The rows come from 5 hidden closed curves, with some noise, and rows from the same curve form a group. Each curve winds through 6 dimensions. The rows are also pushed far along 4 directions, which tell nothing about the answers.
Some rows, each with its group after it:
[-11.1,-8.0,-30.2,-9.9,38.6,25.9,31.2,-5.9,3.3,21.4,3.5,28.9,8.8,3.2,-8.1,-20.8] -> K_288
[-23.6,-24.1,-17.3,-12.2,-2.8,-1.5,17.8,-7.3,-5.7,16.0,1.1,10.2,-9.4,23.1,18.5,-30.8] -> K_288
[19.7,19.4,18.5,27.5,-56.8,26.0,-28.3,31.2,40.8,14.3,-19.1,-10.8,5.8,29.2,28.7,15.8] -> K_853
[-33.8,-20.3,-7.1,-28.6,-30.0,10.1,43.3,13.7,-14.8,10.1,1.2,36.7,-21.4,-25.7,26.0,-28.3] -> K_288
[18.9,9.8,7.0,26.3,-24.0,27.2,4.0,22.6,38.3,35.6,-17.5,3.2,38.1,32.1,30.3,2.7] -> K_350
[-18.8,-14.0,38.2,-10.2,-1.8,-58.9,-13.0,-21.5,-17.3,-40.7,32.7,0.2,-10.1,-28.4,-4.1,17.5] -> K_977
[5.0,9.8,42.6,19.2,-39.6,-15.3,-8.0,23.3,13.9,-4.0,6.6,2.3,15.8,-2.9,28.3,18.4] -> K_977
[20.0,26.6,27.4,21.0,-43.1,-15.2,-17.3,25.2,29.7,-19.1,14.6,-21.0,-1.1,13.1,16.8,46.8] -> K_853
[-0.4,11.8,29.0,17.4,-47.7,-25.3,-3.7,12.2,21.9,-11.1,16.4,21.1,-1.9,25.8,33.3,15.5] -> K_977
[-3.6,12.6,-1.1,8.5,-3.3,-8.6,8.0,-3.7,21.8,-17.4,5.0,9.1,-3.0,-15.6,-29.7,40.7] -> K_977
[-20.7,-17.2,-12.3,-18.0,29.1,2.5,25.6,20.1,-20.9,-1.1,27.5,48.6,-6.5,-29.0,0.1,-25.3] -> K_608
[-5.1,9.6,10.0,-9.5,-41.0,16.4,43.6,11.7,39.3,9.1,2.9,30.3,10.4,-26.8,20.6,17.1] -> K_608
[-13.9,-30.4,-7.6,2.9,-2.3,-29.8,-60.4,7.0,-33.8,-14.2,9.6,-48.2,-37.1,54.6,10.0,-12.6] -> K_853
[-8.1,23.3,7.7,16.4,-59.5,16.5,30.0,18.1,18.0,11.2,-15.0,15.0,-6.1,26.6,33.3,23.1] -> K_350
[31.9,25.6,3.9,2.7,35.4,-3.2,-36.7,-52.1,19.2,-28.8,-1.3,-22.2,7.0,-1.9,-49.3,45.5] -> K_608
[-19.4,-8.6,-15.6,-6.7,-8.4,25.6,34.9,32.2,-25.4,25.5,-5.2,12.0,-6.6,6.3,30.1,-25.1] -> K_608
[-2.9,12.7,36.1,18.3,-22.9,-13.2,9.6,34.1,28.8,-4.5,26.0,23.2,10.7,-14.1,21.5,0.0] -> K_288
[4.8,-23.9,-38.1,-10.9,45.9,19.0,-2.7,-11.1,-26.6,26.4,-23.1,-42.7,13.5,9.2,-19.9,-20.8] -> K_853
[-31.2,-35.4,-6.8,0.7,-14.5,-32.6,-3.1,16.9,-24.9,4.2,2.9,-20.0,-18.5,19.0,14.0,-25.5] -> K_853
[15.2,1.7,4.8,21.8,-42.5,2.1,-45.4,16.9,-6.8,8.7,-28.0,-24.6,-7.9,47.3,26.4,-11.1] -> K_977
[-7.1,-16.0,-12.5,-20.4,36.2,-40.9,12.3,-34.0,-30.1,-23.5,26.1,-11.0,-4.5,0.9,-15.7,20.1] -> K_350
[-6.1,-3.5,13.8,14.1,-31.1,-13.0,-16.6,6.2,33.0,-3.3,-0.5,9.5,-7.0,2.4,0.7,-9.3] -> K_608
[2.6,5.5,24.5,12.8,-16.7,-12.6,9.3,7.2,11.0,4.5,-2.4,-5.7,22.4,-11.5,9.5,8.8] -> K_288
[6.6,4.8,3.1,7.2,-59.4,-1.0,4.5,17.9,0.4,12.4,-12.0,-11.1,-0.8,47.0,51.9,16.2] -> K_608
[-21.2,-5.3,7.6,3.5,-31.9,-47.2,-11.2,-7.7,-2.7,-32.8,17.8,5.5,-39.8,17.0,1.1,12.5] -> K_608
[-13.9,-27.1,-25.0,-12.3,-4.3,4.9,15.7,19.2,-12.9,15.4,-0.7,34.5,-0.5,-2.8,11.7,-19.7] -> K_350
[-25.0,-15.4,-23.2,-14.5,36.1,23.2,24.1,-13.7,-26.4,15.3,-10.1,-6.5,-8.2,-12.4,-19.0,-22.3] -> K_350
[10.9,-3.6,-10.7,12.5,-5.3,15.2,-38.1,-4.1,12.3,14.4,-24.7,-21.8,-5.0,35.2,-2.6,-21.5] -> K_288
[-3.8,-10.0,-10.0,-0.5,31.8,43.8,14.9,31.7,-4.2,37.8,-1.5,24.1,22.6,-5.8,16.5,-49.8] -> K_288
[14.7,3.1,-18.5,-11.7,38.1,21.7,8.9,4.1,-5.5,11.7,6.0,-5.7,10.0,-5.3,-5.5,-14.5] -> K_288
[-39.1,-12.9,-2.4,-23.2,-24.5,3.1,39.3,20.1,-18.9,-10.6,10.3,46.7,-27.0,-44.3,4.7,3.3] -> K_977
[17.6,-3.4,-31.7,1.1,50.3,7.6,-36.6,-28.8,-9.4,-3.8,-14.7,-19.8,-7.1,8.2,-46.4,-11.9] -> K_608
[8.3,5.0,4.2,11.1,-25.6,-41.6,10.4,4.3,-5.1,-8.3,5.6,4.2,-1.6,15.4,14.3,-1.1] -> K_288
[-11.1,-13.8,-29.7,-19.2,14.9,80.6,26.0,8.1,0.0,47.6,-39.9,23.3,18.4,-27.1,-4.2,-26.7] -> K_977
[8.6,20.8,16.2,7.1,-55.3,14.3,26.3,17.1,29.1,9.4,-4.3,24.9,13.2,8.4,37.5,27.4] -> K_977
[-21.3,-5.2,23.4,-8.1,25.0,-19.2,4.4,-20.4,-15.2,-16.9,22.5,2.1,-1.8,-21.8,-8.2,1.7] -> K_350
[33.7,37.3,37.3,30.1,-8.7,-44.8,-28.3,-7.8,37.0,-37.2,15.6,-20.5,11.5,-8.9,-25.4,49.3] -> K_853
[4.3,-16.7,-27.5,13.0,0.8,-30.8,-14.7,-9.7,-37.2,10.2,-23.9,-37.1,-7.0,53.7,3.8,-22.2] -> K_853
[-15.3,-8.0,-7.0,0.7,15.4,40.4,4.1,15.9,-24.4,26.7,-22.4,-0.6,2.4,-6.5,3.9,-34.6] -> K_350
[22.8,17.6,29.3,19.2,-28.0,-33.9,-43.1,-6.4,8.3,-29.1,0.0,-24.0,-4.9,10.0,-3.5,31.3] -> K_977
[15.0,17.5,13.7,10.2,13.7,-60.3,-16.7,-3.6,-6.0,-50.1,36.4,-20.3,-14.8,-7.9,-28.2,44.5] -> K_853
[33.7,24.0,-12.1,25.4,17.5,47.9,22.1,13.0,48.6,47.5,-18.0,23.3,52.7,23.5,9.8,-14.1] -> K_288
[25.0,16.6,-29.4,21.5,35.9,34.9,-19.6,-4.0,8.0,19.9,-26.1,-5.8,15.0,25.5,-28.0,-0.9] -> K_350
[-14.2,-5.0,34.4,1.7,-23.5,9.5,15.1,29.2,1.6,9.2,4.9,26.4,21.5,-32.0,28.4,-0.7] -> K_977
[-39.0,-25.6,0.7,-20.8,-15.6,-9.0,24.3,-0.6,-2.7,-3.2,11.1,19.4,-17.7,-23.1,5.8,-11.2] -> K_853
[21.8,2.3,-26.1,0.0,27.8,32.1,-9.1,-30.2,6.1,22.0,-22.1,3.9,25.8,37.4,-5.1,6.4] -> K_350
[-21.6,-29.1,-1.8,4.3,-25.5,-15.8,-22.6,35.0,-50.1,9.1,2.1,2.8,-21.6,47.2,50.1,-41.6] -> K_608
[40.1,38.7,21.3,7.3,44.0,12.0,0.2,-6.8,35.4,-14.3,17.6,-4.1,35.7,-41.9,-34.1,37.9] -> K_977
[13.6,15.3,8.6,6.5,-38.4,-8.7,4.6,-2.5,5.8,-6.9,-9.5,-0.5,6.3,12.4,14.6,41.7] -> K_977
[9.7,-4.2,-31.5,1.2,3.1,52.4,1.2,30.3,4.9,33.9,-22.4,-18.1,9.6,15.1,6.6,-1.5] -> K_853
[24.8,22.4,29.0,5.0,-18.2,-14.0,10.0,3.8,37.1,-18.9,22.9,38.4,28.8,-27.0,4.1,49.9] -> K_350
[-9.1,-5.0,6.4,11.3,-55.4,-4.0,-12.9,-5.8,27.5,7.4,-20.3,-11.2,-13.6,35.4,19.7,-1.6] -> K_608
[35.1,25.2,19.0,43.1,-22.1,-40.1,-46.7,-3.7,27.2,-18.3,-6.1,-37.4,5.9,40.4,-8.8,28.1] -> K_853
[-3.7,-5.7,-32.0,-4.4,28.3,21.8,-2.9,-27.0,2.0,8.6,-14.1,6.0,-9.3,18.2,-25.3,-12.0] -> K_608
[20.0,13.2,5.1,26.4,-36.5,-34.8,-16.8,-6.2,2.9,-8.0,-22.1,-22.1,1.5,28.5,1.0,20.8] -> K_288
[-11.6,-16.9,-10.2,-1.4,-46.2,-12.0,5.6,33.3,-46.5,13.5,-20.1,1.4,-19.6,18.2,41.7,-33.7] -> K_288
[-16.5,-24.0,12.2,-27.3,26.0,3.8,-15.9,-12.3,-30.9,-9.3,7.9,7.7,-6.1,-39.1,-8.5,-22.8] -> K_608
[-30.3,-46.1,-46.5,-29.7,49.7,21.8,0.8,-12.9,-31.3,20.5,-0.9,-16.7,-14.2,16.4,-11.0,-33.7] -> K_853
[10.4,14.7,12.4,-12.1,14.5,6.6,26.8,-19.7,26.5,-9.7,17.3,37.1,27.6,-35.4,-10.5,39.0] -> K_350
[-31.3,-0.2,15.1,-18.5,5.4,21.9,42.3,13.2,-35.9,6.3,7.1,14.3,-3.4,-37.0,19.5,-9.9] -> K_350

New rows. What belongs after each?
[-26.3,-25.8,-8.2,-3.7,-27.6,-27.5,16.8,10.9,-14.9,3.0,5.5,-0.2,-15.6,20.6,24.1,-7.4] -> K_350
[16.0,-1.1,-9.7,9.4,-37.2,-26.9,-9.2,10.2,-14.7,-2.9,-3.9,-10.3,-2.4,50.9,31.0,22.7] -> K_350
[-17.8,-11.0,-26.5,-2.0,13.9,35.2,2.1,22.9,-38.7,18.9,-17.7,27.3,-14.9,1.6,1.1,-35.7] -> K_350
[33.6,17.6,-8.7,27.9,-25.9,-28.6,-22.6,6.4,31.5,-7.5,-0.3,-14.0,2.3,47.5,1.7,25.1] -> K_608
[-24.1,-23.7,-7.9,-0.2,-2.2,-24.7,-24.0,-12.2,-72.2,0.3,-14.4,-58.1,-31.6,60.5,25.3,-23.0] -> K_350
[6.7,-29.0,-27.6,-8.4,32.9,-7.0,-10.7,-7.0,-9.5,15.9,2.2,-10.4,11.0,24.6,0.9,-29.6] -> K_608
[4.4,7.8,14.7,-3.7,55.3,4.8,3.3,-31.0,18.7,-8.6,17.0,13.2,28.2,-32.0,-34.1,14.4] -> K_350
[-16.6,-19.7,-39.8,-21.0,39.4,40.8,13.0,-1.2,-41.8,19.2,-18.0,36.2,-3.0,-18.7,-18.0,-23.5] -> K_977
[-5.3,26.2,20.2,15.9,-54.4,4.0,17.2,3.3,57.4,-11.2,3.2,36.4,-7.8,-4.9,4.6,30.8] -> K_608
[-23.2,-24.8,38.1,-6.0,-17.4,-82.8,-23.1,-1.0,-21.4,-47.8,44.2,7.5,-21.0,-19.6,5.1,10.0] -> K_350
[-17.0,-0.3,4.0,10.9,-37.8,-14.5,11.0,12.3,-6.9,-6.2,-9.2,8.6,-11.0,1.4,7.2,17.5] -> K_288
[3.9,4.9,3.5,14.9,-37.6,-16.9,-18.6,28.4,-2.9,-6.8,1.3,-25.6,-25.4,30.3,22.8,-2.9] -> K_977
[-10.2,5.4,-0.9,9.2,-6.7,-19.1,-17.4,-7.4,-6.4,-23.2,4.8,-1.4,-29.4,11.2,-14.0,6.0] -> K_608
[-25.7,-12.6,10.5,-6.9,-37.4,-10.8,8.8,34.4,-38.2,-5.2,9.3,42.7,-22.4,-5.1,39.7,-16.4] -> K_977
[-49.3,-39.7,-24.4,-0.4,-34.2,14.8,2.4,21.3,-33.5,28.9,-24.6,14.0,-28.3,42.5,32.7,-40.1] -> K_288
[-0.1,-0.5,17.6,-7.4,-17.4,-6.8,13.6,23.3,14.4,-10.8,15.5,43.0,11.4,-53.7,-1.0,14.6] -> K_350
[-21.1,-16.1,4.6,9.3,-53.7,19.8,-3.9,20.0,2.6,29.6,-26.1,26.8,1.2,32.8,44.3,-21.8] -> K_977
[-8.5,16.4,0.2,32.4,-64.8,32.8,19.1,25.3,40.3,34.8,-32.0,5.9,3.1,49.0,36.6,-0.1] -> K_350
[-25.8,14.3,50.4,1.8,-35.1,-15.6,11.5,17.6,-5.3,-27.2,22.8,36.6,-14.7,-41.7,18.5,16.0] -> K_350
[5.0,-14.6,-13.5,-10.8,16.0,20.9,11.1,-9.7,3.4,27.7,-7.9,-8.6,25.1,23.2,17.9,-12.4] -> K_608
[-5.0,17.1,5.1,-1.9,-7.9,42.8,37.6,15.0,-9.8,20.9,-13.1,9.2,12.9,-9.8,22.8,4.8] -> K_350
[-5.5,-10.2,-4.2,-23.1,35.2,-8.8,1.7,-22.1,0.7,-15.3,27.8,-24.3,-10.6,-11.0,-16.4,2.8] -> K_288
[22.3,9.7,3.6,7.2,55.8,-39.0,-11.1,-23.1,18.7,-26.8,35.7,-11.0,16.1,-7.7,-40.1,22.9] -> K_608
[21.6,32.4,22.8,20.6,-55.3,-18.9,-15.1,18.4,43.8,-29.9,7.5,-16.3,-11.5,-4.9,-4.8,64.0] -> K_853
[2.4,-3.0,-2.9,-16.8,19.1,3.3,11.8,0.0,-4.5,-11.3,5.1,16.5,5.4,-55.3,-27.2,11.5] -> K_350
[-11.3,16.2,10.9,-22.4,23.8,32.2,31.6,-8.6,4.9,-10.4,6.8,27.1,1.2,-76.2,-30.2,14.9] -> K_608
[-38.1,-17.7,17.6,-9.8,-14.2,-38.5,3.2,-0.7,-66.7,-18.4,11.3,-30.1,-35.4,10.1,25.8,-9.2] -> K_350
[-14.7,-17.6,24.7,-15.6,11.4,-43.2,-1.2,-21.2,-32.1,-28.3,16.2,-21.7,3.2,-35.8,-13.7,31.1] -> K_977
[-0.3,-8.0,-24.8,5.1,-16.7,19.1,-8.9,4.0,-14.1,20.2,-35.4,-19.7,-8.9,28.1,4.4,-12.1] -> K_350
[-12.5,-5.5,20.2,7.5,-31.9,-52.3,-30.1,18.6,-3.9,-41.9,22.8,-23.3,-35.9,-12.5,-10.2,26.3] -> K_853
[30.2,33.5,8.5,34.3,-21.3,36.7,-9.1,41.6,49.6,17.6,-7.8,8.6,25.0,16.5,12.4,21.9] -> K_853
[28.9,7.5,12.7,13.6,-24.4,-42.6,-30.2,-10.2,11.9,-21.8,8.1,-9.3,10.3,31.5,8.5,41.4] -> K_350
[-4.4,-11.8,-23.6,1.2,6.6,39.3,27.0,42.1,-26.4,45.1,-17.1,13.7,18.6,12.3,31.3,-38.3] -> K_853
[24.3,5.8,-5.0,-12.5,52.1,-15.4,-4.9,-16.9,-11.3,-20.6,23.5,-8.8,14.1,-23.1,-28.4,20.7] -> K_608
[-21.0,4.5,31.0,-10.4,-41.7,-54.2,3.8,1.3,-37.8,-48.7,26.4,6.4,-34.5,-17.5,16.2,33.6] -> K_350
[6.5,-17.3,-9.5,-12.4,59.4,-19.3,-3.5,-16.3,-29.9,2.4,13.7,-25.5,13.4,-2.1,-12.2,-29.7] -> K_288
[4.8,10.0,-0.2,1.3,10.0,56.2,6.7,-2.3,25.7,24.7,-19.3,44.0,26.4,-13.1,-3.0,-5.2] -> K_350
[-3.5,-11.5,8.3,-4.3,-19.2,32.6,-20.9,8.9,-1.1,20.0,-20.4,13.5,5.8,2.5,22.6,-23.6] -> K_608
[15.4,2.0,-20.7,-9.8,30.6,18.5,12.4,-29.0,4.0,15.0,-22.4,0.9,21.1,-18.6,-28.2,-9.8] -> K_288
[6.7,29.2,11.6,1.2,-0.5,56.5,26.2,12.7,50.1,8.6,-3.4,19.6,22.9,-46.7,-17.6,40.2] -> K_288
[39.0,22.8,20.4,-11.4,27.3,-5.9,9.4,-23.4,43.0,-19.2,28.1,14.2,42.1,-41.4,-21.1,52.8] -> K_608
[-20.5,-23.6,-10.2,10.5,-8.5,14.9,-17.3,18.6,-8.4,23.9,-20.0,-5.7,-6.7,28.4,11.6,-30.3] -> K_977
[-11.7,-17.7,-14.2,8.1,-27.5,-33.6,-41.2,5.5,-35.9,-13.5,0.4,-18.5,-43.2,66.8,23.0,-13.7] -> K_853
[-6.5,12.9,-2.7,24.9,-20.9,20.6,1.3,10.6,19.3,13.9,-12.6,27.6,-2.6,35.3,12.9,-2.0] -> K_350
[10.9,4.1,-9.0,8.7,7.1,50.0,0.2,8.7,44.6,31.8,-9.2,-3.2,26.1,23.0,7.2,3.8] -> K_853
[-21.3,18.8,29.0,16.9,-46.8,-5.8,26.4,30.6,12.4,-9.7,6.4,14.0,-13.8,-19.7,14.6,13.9] -> K_350
[-29.2,-3.3,22.0,1.5,-33.4,-34.5,2.7,23.7,-1.8,-30.8,29.5,31.2,-34.6,-18.6,8.2,2.1] -> K_977
[10.0,23.5,18.1,13.0,6.0,21.1,25.4,18.0,29.4,5.4,11.8,41.9,34.1,-26.0,0.7,27.8] -> K_977
[-8.6,-5.8,-13.9,11.2,-10.1,43.7,16.5,29.9,18.7,40.3,-26.5,31.6,14.5,-0.3,9.4,-32.1] -> K_853
[-14.2,-4.8,10.1,9.0,23.2,-20.4,6.1,-1.3,-7.3,-9.5,14.7,7.0,7.1,-16.7,-18.4,8.2] -> K_288
[24.6,-1.3,-12.9,-7.8,10.3,46.4,-14.6,-14.5,31.7,26.1,-25.1,15.0,28.8,-5.4,-8.7,-7.1] -> K_608
[1.4,-14.2,-3.5,15.3,-14.9,4.7,-18.6,26.1,-11.9,24.0,-13.9,-7.7,9.6,34.3,28.7,-23.8] -> K_350
[6.7,-8.1,-41.7,-1.6,22.5,33.8,-5.7,-30.3,9.9,27.3,-28.7,-16.4,5.2,44.8,-13.4,-7.0] -> K_977
[-40.8,-31.8,-12.0,-15.5,-36.8,1.5,29.3,23.0,-15.5,20.6,1.6,42.1,-24.4,14.1,44.5,-54.5] -> K_288
[4.6,1.6,-19.1,28.6,-15.6,10.9,-26.6,21.7,21.8,14.0,-15.5,0.8,-7.2,43.8,-1.9,-6.1] -> K_853
[25.5,37.6,10.4,43.5,-32.1,-15.3,-28.4,2.4,13.8,-12.0,-10.0,-21.0,-3.3,61.3,9.0,39.3] -> K_350
[-12.8,-9.1,-27.6,4.3,-15.1,-3.0,-6.1,-9.4,-39.7,9.3,-23.8,-29.5,-25.3,61.5,16.6,-7.5] -> K_350
[-30.4,-39.1,-31.3,-14.1,-2.4,5.3,30.0,22.5,-37.1,30.1,-5.6,6.4,-5.9,22.3,30.6,-38.8] -> K_350
[37.5,11.8,-17.8,0.5,31.7,13.9,-33.9,-30.3,6.2,-3.4,-19.2,-27.9,12.0,7.3,-34.5,18.5] -> K_608
[-11.1,10.7,-0.5,11.8,-43.5,28.0,23.4,18.5,18.2,18.7,-25.6,7.7,-3.6,4.9,15.9,3.0] -> K_350
[16.4,12.4,-14.5,-4.3,29.8,20.5,42.4,1.4,7.1,18.0,-3.2,34.6,30.2,-28.4,-9.8,-11.2] -> K_288
[-22.4,-4.1,-13.3,9.4,-52.3,18.5,18.7,21.9,-22.9,25.6,-26.4,1.1,-19.4,53.0,48.0,-12.9] -> K_350
[-21.5,0.6,2.6,13.9,-33.3,-5.6,15.1,36.1,30.7,-5.9,19.1,31.3,-16.8,1.9,7.9,13.9] -> K_853
[-24.0,1.3,-3.3,15.0,-17.4,20.7,8.9,18.8,-3.4,14.5,-10.6,28.5,-13.7,20.5,17.1,-20.2] -> K_350
[-15.2,-10.8,-27.3,6.1,-13.6,13.2,23.1,12.6,14.1,22.1,-8.5,15.5,-2.9,28.7,10.7,-7.7] -> K_853
[8.5,1.8,6.5,-5.2,65.1,-42.2,-13.4,-28.4,-22.4,-37.7,35.5,-9.8,6.3,-23.4,-43.1,28.6] -> K_977
[-26.1,-12.3,-6.4,-9.6,-2.3,25.2,46.6,22.2,-18.3,25.0,-6.5,28.0,12.4,-21.5,17.9,-12.6] -> K_288
[21.4,2.7,9.2,1.3,16.5,-31.8,-13.0,-40.0,23.4,-12.4,13.1,-39.6,21.0,25.8,-7.5,33.3] -> K_608
[11.4,12.0,24.4,13.5,-33.4,-79.5,-2.9,-20.6,16.8,-41.5,30.9,-27.7,-4.2,31.4,7.9,64.7] -> K_350
[31.2,10.5,-16.1,20.6,66.3,22.5,-50.8,-44.1,16.8,10.1,-18.0,-39.0,20.8,40.6,-43.2,-0.9] -> K_608
